Each new row is followed by what is left after taking away its nearest point in the smallest flat space through zero that holds the last named rows.

k260 (6 x 14):
[[-1.73,+1.80,+0.89,-1.20,+7.73,+2.88,+1.29,-0.96,-1.16,-2.65,+3.21,-2.92,+8.10,+1.35],
[-1.76,-0.47,-4.30,+2.83,-2.94,-3.03,+0.08,+5.86,-2.72,-1.71,-0.41,-4.48,+1.78,-0.64],
[+0.56,-1.43,+4.11,-4.78,+2.58,+1.08,+1.28,-5.25,-1.84,+0.45,-5.06,-4.43,+0.70,+1.59],
[-1.23,+1.93,+0.27,-5.44,+3.57,-2.72,+0.49,-0.36,-4.98,+2.00,-0.79,-3.40,+1.21,+1.64],
[-3.42,+3.19,-0.46,+0.09,+1.89,-1.48,+1.17,+1.19,-4.91,+0.88,-1.39,-1.54,+0.58,-3.36],
[-0.96,-1.46,+4.15,+6.02,+2.31,+1.65,-0.88,+2.10,-0.36,-0.94,-0.90,+2.38,+1.77,+1.01]]
New rows:
[-0.29,-2.67,+1.07,+1.10,-3.06,-2.38,+3.97,+1.73,-3.33,-2.35,-3.43,+2.40,-3.02,-3.19]  [+0.77,-2.20,+0.54,-1.50,-0.05,-1.25,+3.81,+0.70,-1.64,-3.05,+0.42,+2.52,-0.05,-0.63]
[-1.53,-2.07,-1.92,-0.38,+2.97,+0.79,+0.11,-0.05,-2.00,-2.19,+0.53,+0.48,-0.50,+1.30]  [-1.21,-2.26,-2.08,-0.25,+1.58,+0.78,+0.12,-0.52,-1.41,-1.90,-0.07,+1.04,-1.94,+0.55]
[+1.28,+1.11,-0.36,+0.91,-3.88,-0.44,+0.15,-1.92,+2.26,+0.58,-0.27,+0.76,+0.17,-3.82]  [+1.08,+0.75,+1.08,+0.29,-1.16,-1.43,-0.50,-0.56,+0.34,+0.98,+0.08,-0.02,+2.08,-0.82]
[-1.05,+1.72,+3.98,+3.23,+1.68,+2.03,+0.17,-3.21,+0.89,-3.83,+2.27,-1.53,+3.52,+2.38]  [-0.80,+2.44,+1.69,+1.33,-1.79,-1.29,-0.31,-2.03,-0.39,-1.52,+1.60,-1.13,-0.59,+1.60]
[+2.88,-3.86,-3.54,-0.21,+0.51,-3.05,+0.40,+0.82,-3.39,-3.05,+0.58,+2.82,-1.18,-0.15]  [+2.45,-3.43,-2.17,-0.24,+1.93,-1.40,+1.12,-1.15,-3.24,-3.45,-0.16,+2.79,-0.49,-1.25]
[+1.68,+3.47,-0.06,+1.41,-2.09,-2.26,+0.98,+1.56,+1.82,-3.95,-2.43,+1.95,-2.09,-1.51]  [+1.91,+3.38,+0.95,-0.47,+0.40,-2.17,+0.93,+0.93,+1.15,-3.90,-1.92,+0.90,-0.29,+0.59]

k909 (6 x 14):
[[-3.72,-3.08,+1.11,+1.07,+2.00,-1.52,-3.84,-0.77,+0.49,+1.23,+0.93,-2.63,-0.71,-2.04],
[-0.28,-5.51,-1.73,+1.99,+8.21,+1.37,+0.44,+4.06,+2.13,+0.15,-2.66,+3.04,-3.07,+0.02],
[-3.84,+0.74,-2.45,-0.08,+4.00,-1.64,+1.86,-3.46,-1.53,+3.16,+0.31,+2.20,+3.75,+0.51],
[+0.60,-1.08,+0.35,+5.29,+1.11,-0.20,-0.40,-3.59,+0.18,-3.41,-0.28,-1.81,+1.16,-3.03],
[-4.34,+1.30,+2.50,+2.20,+6.02,-5.92,+1.08,+2.60,-5.28,+2.75,-6.52,+0.50,+1.03,-3.36],
[-0.69,+0.40,-3.43,+2.80,+2.68,+2.55,+0.13,-0.52,+0.92,+1.24,-0.73,+2.75,+2.41,-2.01]]
New rows:
[-3.94,-1.08,+0.28,-3.65,+0.71,-0.52,+1.31,-2.03,-3.32,+0.39,+2.99,+2.11,+3.33,+3.54]  [-1.36,-1.33,+1.14,-0.29,-0.35,+1.54,-0.48,+1.00,-2.29,-1.97,+0.81,+1.36,+1.63,+0.30]
[-1.11,+0.36,-0.91,-1.63,-3.31,+0.32,-1.80,-0.44,-1.72,+3.64,+1.75,+2.92,+3.78,+3.29]  [+0.57,-1.99,+0.77,+1.49,-1.28,-0.31,-1.63,+0.39,-1.52,+0.35,-0.21,+1.78,+1.70,+1.94]
[-1.19,+3.97,-1.87,+1.05,-2.63,-2.62,-1.47,+2.17,-3.96,+0.71,-3.74,-0.29,-1.53,-3.27]  [-0.50,+0.26,-3.48,+0.17,-0.90,-1.29,-0.59,-0.50,-1.29,-0.73,-0.44,+0.10,-2.52,-0.11]

k883 (6 x 14):
[[-1.53,+4.06,-1.79,+0.52,+0.98,+1.71,-1.41,+2.34,-1.61,-2.97,-1.27,-4.44,+1.78,+1.39],
[-1.77,-0.28,+2.47,+0.50,-0.89,+4.72,-0.06,+0.33,-0.31,-2.81,-0.46,-0.97,-0.11,-3.79],
[-2.24,+1.82,-2.54,-0.85,-1.69,+3.86,-1.79,+1.91,+0.71,+1.73,-0.98,-1.45,-5.10,-1.27],
[-1.05,-0.14,-4.72,-0.17,+5.08,+3.23,+0.13,-1.34,-0.55,-2.84,-2.02,-1.56,+2.18,-0.18],
[+1.34,+0.40,-0.17,+0.91,+0.48,-0.96,-0.56,-3.71,-3.43,-0.29,-2.07,-4.45,-1.52,-2.55],
[+1.29,+2.25,+2.52,-1.67,+1.86,-2.61,-1.11,+2.39,-2.12,-2.45,+0.25,-5.08,-1.85,-4.40]]
New rows:
[-1.15,-1.56,+1.69,-1.00,-2.41,-0.54,-0.64,+0.38,-1.58,-0.18,-1.64,-2.08,+0.72,-1.43]  [-1.24,-1.98,-0.26,-1.62,-1.04,-0.69,-0.42,+0.78,-0.50,+0.39,-1.44,-0.70,+1.06,-0.11]
[-0.12,-4.81,-5.75,-1.63,-1.68,+0.62,+1.78,-1.96,+1.54,+0.98,+1.85,-0.70,+0.21,+2.99]  [+0.04,-3.28,-1.91,-1.78,-2.58,-0.04,+1.31,+0.16,+0.45,-1.25,+2.55,-3.09,+0.35,+0.65]
[-3.37,-0.21,-0.65,+2.59,-2.15,-4.09,+1.89,-3.82,+0.07,-0.14,-0.85,+2.93,+1.17,-0.95]  [-4.22,+1.41,-1.39,+1.14,-0.81,-3.18,+1.02,-0.77,+0.54,-1.27,-0.65,+1.46,-0.04,-2.13]
[-2.22,-1.62,+0.30,+1.88,+0.45,-2.01,+0.24,-0.62,-0.62,-1.02,-0.47,+0.09,-0.52,+0.95]  [-2.60,-1.32,+0.15,+1.42,+0.48,-1.48,-0.01,+0.31,-0.24,-1.03,-0.33,+0.03,-1.25,+0.52]
[+0.26,-5.75,+1.51,+0.63,-2.48,+1.06,-2.88,+0.43,+0.50,-0.39,+1.21,-1.11,-0.03,+1.68]  [+0.51,-4.92,-0.08,-0.09,-0.60,+0.30,-3.25,+1.04,+0.19,-0.80,+0.91,-2.39,-0.16,+1.80]
